All groups share one centre, and each spreads out both ways along 14 directions, with some noise.
In the rows, zero is written as 128.
Known rows, each followed by its group:
[126 123 150  78  82  83 134 124 116 126 134 134 133 122 121  40 131 117
  95 114 106 145 122 147 172 162 144 118]	Q_549
[112 102 110 109  63 141 131 117 151 131 139 140 109 113 113 158 128 146
  64 124 127 135 174 146 131 133 104 105]	Q_549
[ 94 101 113 118 132 122  92 120 152 115 104 134 102 106  77 134 143 106
 115 114  93 128 154 180 131 113 140 112]	Q_191
[ 96 151  73 132 176 115  96 146 157 107 131 108 120  83 149 122 165 145
 173 146 147 119 131 127 113 122 121 193]	Q_191
[158 145  65  99 125 155  96 131 111  83 144 131 120 132  50 107 120 130
 110 129 169 138 120  87  90 147 157 126]	Q_191
[121 123  73 135 128 121 130 142 134 145 134 170 129 128 111 129 148 148
 115 138 145 138 141 102 123 123 122 163]	Q_328
[111  99 135 219 137 115 129 137 173 161 133 106 100 117  93 150 106 127
 108 148  90  85 119 196 130  40 162 100]	Q_328
[102 117 166 133 112  63 155  87 127 120 149 148 134  90 140  65 138 119
 132 114  77 125 153 180 176 111 162 107]	Q_887
[181 150 123 141 127 173 177 151 139 117 160  74 134 153 124 138  81 141
 130 156 183 133  48 101  77 143 160 111]	Q_191
[ 87 148 106  92 150 142 102 127 125  94 109 154 133 147 116 136 119 124
 157 101 114 140 149 132 103 162 120 162]	Q_549
[146 144 165 164  81 177 123  95 144  98 133 114 110 168 136 201 123 154
 129 141 167 142 108 110 105 102  83  87]	Q_328
[177 150 143 115 124 136 140 101 133 126 135  98 130 171 153  82 124 157
 181 135 101 198  72  90 136 133 125 113]	Q_887
[152  91 136  97 114 186  88 135 180 140 102 157 159 111  97 127 139 118
 135 132 103 153 149 157 115  93 172 103]	Q_549
[137 111 111  72 103 130 183 132 134 131 152 104 121  76 168 175 165 147
 123 143 130 152 183 114 115 184  96  79]	Q_328
[122 144 103 169 122 149  76 145 169 127  99 112 102 143  87 114 151 129
 167 153  88 176  47  93 146  58 126 173]	Q_328
[148 110 128 120 163 134 129 147 110 129  96 137 145 141  66  88  95  84
 150 114  83 132  91 144 145 136 207 115]	Q_191
[127 124 167 186 134 154 158 144 116 112 109  87 121 154 152 198 100 121
 148 158 118 112  94 142 155 128 111  75]	Q_328
[108 126 148 110 159 128  83 115 104 128 116 134 102 118 103 135 152  95
  81 111 156 121 152 153  88 116  95 112]	Q_887
[129 140 190  76 164 127 117 109 115 124 123  93 136 101 172 104 132  97
 162 103  94 134 150 156 111 147 124 101]	Q_328
[ 98 112 149 107  75  91 177 133 154 168 142 119 114 104 175 105 161 146
  84 139 104 172 124 149 161 138  79 127]	Q_191
[111 145 122  70  70 115 106 144 163 126 140  75 102  87 154 102 157 143
 124 133  93 155 136 111 145 152  91 140]	Q_191
[126 165 164 158 170 149  48 140 104 124  96 105 122 165 128 143 114 100
 146 120 156  82  99 112 107  96 106 162]	Q_887
[154 116 117 155 119 116 107 147 130 140  85  92 106 209 109 121  92 144
 140 128  88 116  83 135 181 147 137 108]	Q_887
[151 140 108 138 154 161 119 160 169 173 122 122 141 137 139 130 134 140
 159 143 135 146  86  90  87  89 137 181]	Q_328
[152 106  80 120  99 116 158  72 186 113 171 123  92  66  77 102 169 149
 125 127 130 169 128 138  95  87 171 110]	Q_549
[173 150 131 110  56 135  82 136 134 130 132 169 163 188 119  86 108 157
 106 117 176  98 136  87 135 138 146 153]	Q_887
[100 107 127 111 111  93 198 133 134 141 132 106 101 115 120  96 120 116
  95 122  95 163  81 163 151 164 130 126]	Q_191
[153 157 152 148 145 140 125  85 103  95 149 149 150 159 131 103  96 133
 146 113 170 116 113 120 105 119 149 137]	Q_549
[101 157 140 190 151 127 104 105 130  91 172 145 138  53 119 139 149 112
 150 151 152  97 154 132 102  32 149 138]	Q_887
[118 141 127 108  85 136  60 194 139 145  87  54 100 136 131 124  99 102
 111 120 101  75  92  99 176 151 111 185]	Q_549
[145 120 101 159  83 109 140 127 195 132 140  96 100 102 116 146 145 153
 155 140 120 108 113 121 129  92 161 136]	Q_328
[185  84 147 129 158 128 133  69 139 166 150 128 122  67 129 115 161 110
  97 113 167 108 167 146  91  65 161 104]	Q_549
[ 70 124 104 126  63 131 116 147 177 103 130 115 105  91  95 155 112 125
 105 120  98  99 146 158 140 128 140 152]	Q_887
[147 123 168 113 173 160 123 122 112 126 107 179 185 150 129  91 116 106
 163 126 116 159 122 153 121 118 170 114]	Q_191
[ 73 115 121 131 150 124  51 210 170 177  46 117  99 159  98 188 140 104
 123 115 100  74 132 166 114 125 104 163]	Q_549
[102 174 150 129 169 118 142 153  95 103 125  94 122 179 139 132  90 122
 152 122 135 118  83 137 102 178 108 126]	Q_549
[120 156  79  94 155 115 146 128  73  90 174 139 142 118 122  88  90 136
 113 116 153 114 164 114 107 191 140 140]	Q_328
[159 147 114 147 119 128 177  57 101  92 184 125 131 119 142  83  95 142
 127 111 170 140  98  91 129 125 153 160]	Q_549
[ 59 134  96 113  74 113 152 133 162  96 141 101  88  89 105 134 114 118
 108 112 100 127 107 145 136 148 126 176]	Q_887
[168 119 107 129 120 139 134 185 126 182 143 155 178 106 180 150 158 164
 138 178 137 116 191  77 143 121 113 112]	Q_328
[143 119 133 108 152 107 150 176 100 144 102 102 142 105 167 140 149 110
 157 143 125  99 136 107 162 180 124 118]	Q_328
[188 111 166 101 111 161 113 144  89 176 125 207 191 170 123 125 115 123
  89 128 150 114 190 107 117 128 141  78]	Q_191
[154 139 120  99 132 116 179 117 143 154 167  53  90  85 159 134 146 135
 140 127 126 151 113  95  77 139 107 119]	Q_191
[159 152 146 108 147 165 105 158 118 166 135 114 142 137 172 160 135 129
 118 135 188 104 143  82  67 131  89 144]	Q_887
[138 132 107 150  76 160 114 142 110 103 166 172 154 158  91 130  87 163
  64 161 152 130 159 125 137 118 125  86]	Q_328
[ 73 148 107 174 133  74 125 132  80 108 139 131 108 137 146 131 108 134
 112 125 120  82 151 127 181 144  89 161]	Q_191
[ 93 118 129 154 231 145 157 178 103 164 110 125 143  82 143 156 143  81
 139 157 117 142 105 140 113 105 116 145]	Q_887
[150 138  64  91  37 128 122 137 176 115 147 117 108 145  90 103 120 173
 110 123 142 142 109  87 127 160 144 156]	Q_887
[111 138 136 146 103 125  87 162 101 117 103 120 125 172 110 136  71 113
 105 114 117  59 131 131 169 150 131 140]	Q_191
[133 146 128 115  60 139 110  82 168  87 161 113 123 133 151 154 101 177
 162 108 103 106 194 130 123 136 131 101]	Q_887
[138 125 112 116 161 141 110 125  88 154 131 180 169 105 168 106 156 129
 139 140 123 154 180  82 150 109 108 154]	Q_549
[142 100 187 208 132 153 168 109 139 131 123 168 168 157 139 173 102 140
 147 155 121 119 127 179 144  72 160  59]	Q_328
[112 169 124 117  52 111  86 144 204 111 123 113  78 191  67 144 146 169
 130 126 148 133  86 137  59 130 110 126]	Q_549
[110 128 120 131  49 142 122 187 186 152 121 116 133 143 156 134 129 164
 100 164 127 139  93 121 168 128  96 162]	Q_191
[156  98 143 177 111  95 149 150 119 163 151 127 140 108 131 122 124 133
  86 160 129  78 157 146 172  94 152  75]	Q_549
[103 163 108  99 113 106 142 168 123  72 133 103 113 161  67  85 107 132
 135 143 111 168  66 143 123 191 146 100]	Q_549
[140 134 157 133 142  78  71 110  94 122 105 117 103 146  74  65 116  80
 121  87 121  68 112 139 146 114 167 132]	Q_191
[103 149 140 115 124  96 164 138 123 124 128  74 106 134 153  99  88 108
 138 103 111 113  69 131 143 176 134 176]	Q_887
[130 118  49 128 162 130  98 155 161 127  91 123 119 148  88 138 114 138
 177 112 107  98 129 123 122 150 175 175]	Q_887
[146 100 143  99 146 120 167 137 115 151 116 110 118  97 158 169 181 116
 122 142 145 142 148 127 122 157  95  75]	Q_328
[125 171 109 117 165 140 118 165  35  97 173  99 145 130 151 124  75 134
 102 150 149  97 172  93 125 184  94 102]	Q_328
[123 132 135 112  99  78 138 109 130 148 145 159 102 152 105 105 169 147
  67 121 174 146 136 136  88 130  91 115]	Q_549
[132 145 127 115  98  75 161  97 100 124 145 134 129 188 173 102  82 159
 125  81 139  86 153 120 151 197 118 155]	Q_887
[ 88 138 175 136  91  97 131  94 164 154 102 158 123 166 171  97 136 132
 140  92 108 145  92 145 150 103 104 206]	Q_191

New rows, each followed by its group:
[107 100 113 107 147 173 174 109 176 120 143 153 154  67 139 156 150 137
 180 143  64 205 168 167 102 107 150  88]	Q_887
[126 125  77 104  82 155  93 144 166 125 128 146 130 114 104 130 145 149
 129 139 113 159 142  97 134 118 126 153]	Q_549
[137 125 116 149 226 102 120 160  73 143 110  73 101 121 124 126 131  98
 139 145 110 112 108 131 139 138 117 103]	Q_887
[155 100 152 111  90  92 149  82 149 148 172 152 141  74 152  96 158 146
 108 120 122 117 207 156 129  99 153  79]	Q_549
[117 174  60 128 157 109 164 132 125 110 175  63  90 130 114 108  70 134
 126 100 164  96  74 103  68 168 145 207]	Q_328
[ 90 116 128 130 171  95 148 101  76 146 129 148  99 122 132 143 146 106
  91 110 116 140 165 143 122 135  75 115]	Q_191
[111 171 135 134 137  77 120 130  77 121 133 161 128 195 131 104 114 137
 103 108 184  91 124 112 113 164  96 168]	Q_549
[120 144 100 143 159 156  39 138 115  65 111 178 155 147  65  97 132 129
 123 148 178 126 129 146 126 107 149 135]	Q_191
[150 140 126 126 105 135 176 102 170 162 163 110 128 111 186 154 135 161
 186 123  97 149 139  83  98 105 122 147]	Q_191
[114 144 102 160 135 110 131 157 131  96 147 106 122 132 121 123 110 146
  94 146 199  76 109 160 125 147 138 145]	Q_191
[183 118 143 103  76  78 116 130 144 162 140 135 131 118 126  80 167 138
  94 121 183  80 148 113 126 129 152 123]	Q_328
[106 102 149 106 117 141  73  90 156 140 117 169 106 120  70 106 166 117
  70 116 108 182 157 184  98  67 110  94]	Q_328
[129 127 144  84 134 111 120 167 146 169 118 101 137 127 139  73  99 102
 120 100 112  93 111 152 116 154 166 171]	Q_328
[120 137 174 144 154 188  92 143 120 127  63 128 140 171 163 190 144 113
 184 147 107 167  89 102 147 114  74 127]	Q_328
[143 116  96 138 127 135 165  87 136 126 165  96  95  74 126 117 152 134
 118 144 121 186 100  97 128  90 116 127]	Q_549
[118 128  99 103 171 168 142 179 138  97 132  74 119 109 108 128 126 123
  94 168 178 167  68 162  90 166 121 107]	Q_191
[128  95 166 147  65 134  87 117 175 154  93 116  85 152  81 130 125 108
  58 109 131 110  89 168 141  76 130 129]	Q_549
[112  94  80 133 128 114 176 164 177 144 125 169 148 119 109 112 138 148
  97 145 173 128 107 179 118 142 170 167]	Q_191
[ 78 132 160 124 147 107 113 105  91 126 102 116  82 156 122 133 120  92
  85  93 117 128 112 159 132 145  72 139]	Q_191
[104  87 120 147 168 146 156  95 124  87  96 179 136 114 108 197 158 119
 167 134 110 157 165 173 142 131 134  76]	Q_328
[112  96  95 142 166 140 195 153 164 146 104  87 115 124 132 157 109 131
 180 143  44 175  85 161 144 145 149 111]	Q_887
[ 94 134 111  99 126 158 131  94 155  93 131 110 103 109 123 162 121 131
 161 105  84 168 143 142  99 138 113 126]	Q_191
[124 126  79 135  70 136 129 140 177 112 165  95 100 107  84 146  95 156
  96 138 122 105 140 144 111 118 153 111]	Q_328
[145  70 119 137 178 160 190 104 118 148 140  98 128  55 140 135 105  92
 106 127 108 141 127 159 141 113 166 108]	Q_549
[105 111 147 163 135 123 125 190 111 136 117 114 136  96 101 117 121  92
  93 171 101 116  99 157 177 103 143  95]	Q_887
[134 150 116  97 142 140 177 121  95 136 172  95 117 112 179 159 126 145
 118 136 149 154 151  83  82 169  68 112]	Q_191
[136 120 124 144 127 137  74 140 144 164 106  98  73 132  93 156 162 116
  78 132 162 117 103 113  98  82  84 138]	Q_549
[148 138 130 115 124 173 140 105 145 116 124  81  98 156  91 165  74 108
 160  91 106 129  87 111  72 136 155 121]	Q_191
[134 178 161 133 161 188  92 112  91  98 145  93 129 142 168 152 121 136
 160 153 124 178 121  86  99 106  59 100]	Q_328
[124 119 205 110 153 152 119 109 112 155  92 125 120 157 170 185 146 105
 104 103 161 123 148 152  85 133  63  97]	Q_328
[127 121 119 146 110 131 155 132 118 107 130  89  98 149  90 125  64 107
  73 110 156  91  68 150 135 155 154 137]	Q_549
[101 136 136 107 128 104  88 144 187 157  89 139  93 165  87 140 175 133
 133 109 132 137 111 158  63 117 111 141]	Q_549
[ 81 128 102  96 145 110 128 178  93  97 130 142 157  74 105  83 115  87
 119 133  96 119 144 150 170 171 163 143]	Q_887
[136 117 151  74  96 144  57 124 160 125  83 166 140 140  95 103 160 112
 128 105 122 141 139 141 126 121 145 135]	Q_328
[147 124 136 182 102  98 118 140 153 129 115  86 101 154  87 101 106 126
 124 135 114  88  66 146 162  97 174 121]	Q_887
[124 130 178 117  85 165 115 128 152 147  93 121 130 175 135 147  88 111
 148 104  69 140  95 124 140 121 125 136]	Q_191
[ 87 165 107 138  92  87 137 100 138 142 163 102  76 136 151 118 113 152
 101  99 129 121 119 103 114 122  69 203]	Q_328
[ 89 123 141 158 114 119 146 103 160 101 137 156 141 104 107 124 108 113
 143 112 115 103 127 180 127  92 184 149]	Q_887
[113 119  84 116 154  61 141 156 119 123 144 142 120 104  87 114 141 132
 113 125 137  78 182 168 111 167 165 102]	Q_549
[142 123  67 108 131 140 140 141 182 174 106 144 120 138 101 123 150 129
 165 108 127 162  75  76  85 115 155 223]	Q_191
[182 142 161 140 131 139 136 165 138 193 119  79 146 171 206 143 118 152
 163 145 127 112 101  82 127 128 107 132]	Q_887
[166 173 140 103  95 123 158  90 126 141 178 107 123 137 183 106 135 157
 147 117 161 156 114  54  87 132  95 154]	Q_191
[106 127 119 136 147 160 117 102 162 113 128 116  97 132  74 115 114 118
 125 125 104 185  77 164  86  79 137 128]	Q_328
[124 141 124 184 116  93 155 119 158 116 133 143 141 155 124  87 103 147
 155 121 146 100  69 146 149 108 184 188]	Q_191
[147 126 182 102  89 135 147 178 124 178 121 148 184 172 192 124  92 135
  80 126 172  80 143 138 134 175 120 135]	Q_191
[104 108 126 120  66  99 133 123 176 144 132 167 133 129  93  53 113 134
 100 115  72 152 116 174 166 105 175 148]	Q_328
[127 123 210 101  90 102 127  82 132 107 105 152 142 154 140  76 121 106
 133  87 111 126 118 178 156 141 152 110]	Q_328
[148 107 138 150 135 108 138  75 119 185 119 100  53 137  82 178 125  89
 129  72  71 104 134 102  91  81 126 105]	Q_191
[129 139 137  76  52 144  99 122 151  89 120 137 143 148 126 130 106 139
 133  97 130 105 157 130 135 177 142 134]	Q_328
[ 89 129  58 183 129 145  95 156 168  97 107 132  95 139  64 151 140 147
 115 161 148 147  73 134 130  92 118 176]	Q_191
[168 167 161  75 173 155  98 148  88 122 137  92 154 115 151  86 129 102
 151 133 156 133 117  89  88 151 128 124]	Q_887
[117 112  91 101 150 157 133 143 172  81 116 106 115 122  54 114 104 112
 110 119 170 130  73 195  76 161 193 130]	Q_191
[170 166 169 127 176 171 143 137  88 103 143  71 154 136 180 149 103 122
 184 151 152 125 104  95 100 152 120  87]	Q_328
[187 106 167  83 112  97 126 154 133 196 150 109 136  97 133  72 155 118
  58 134 163  96 155 144  97 122 147  77]	Q_328
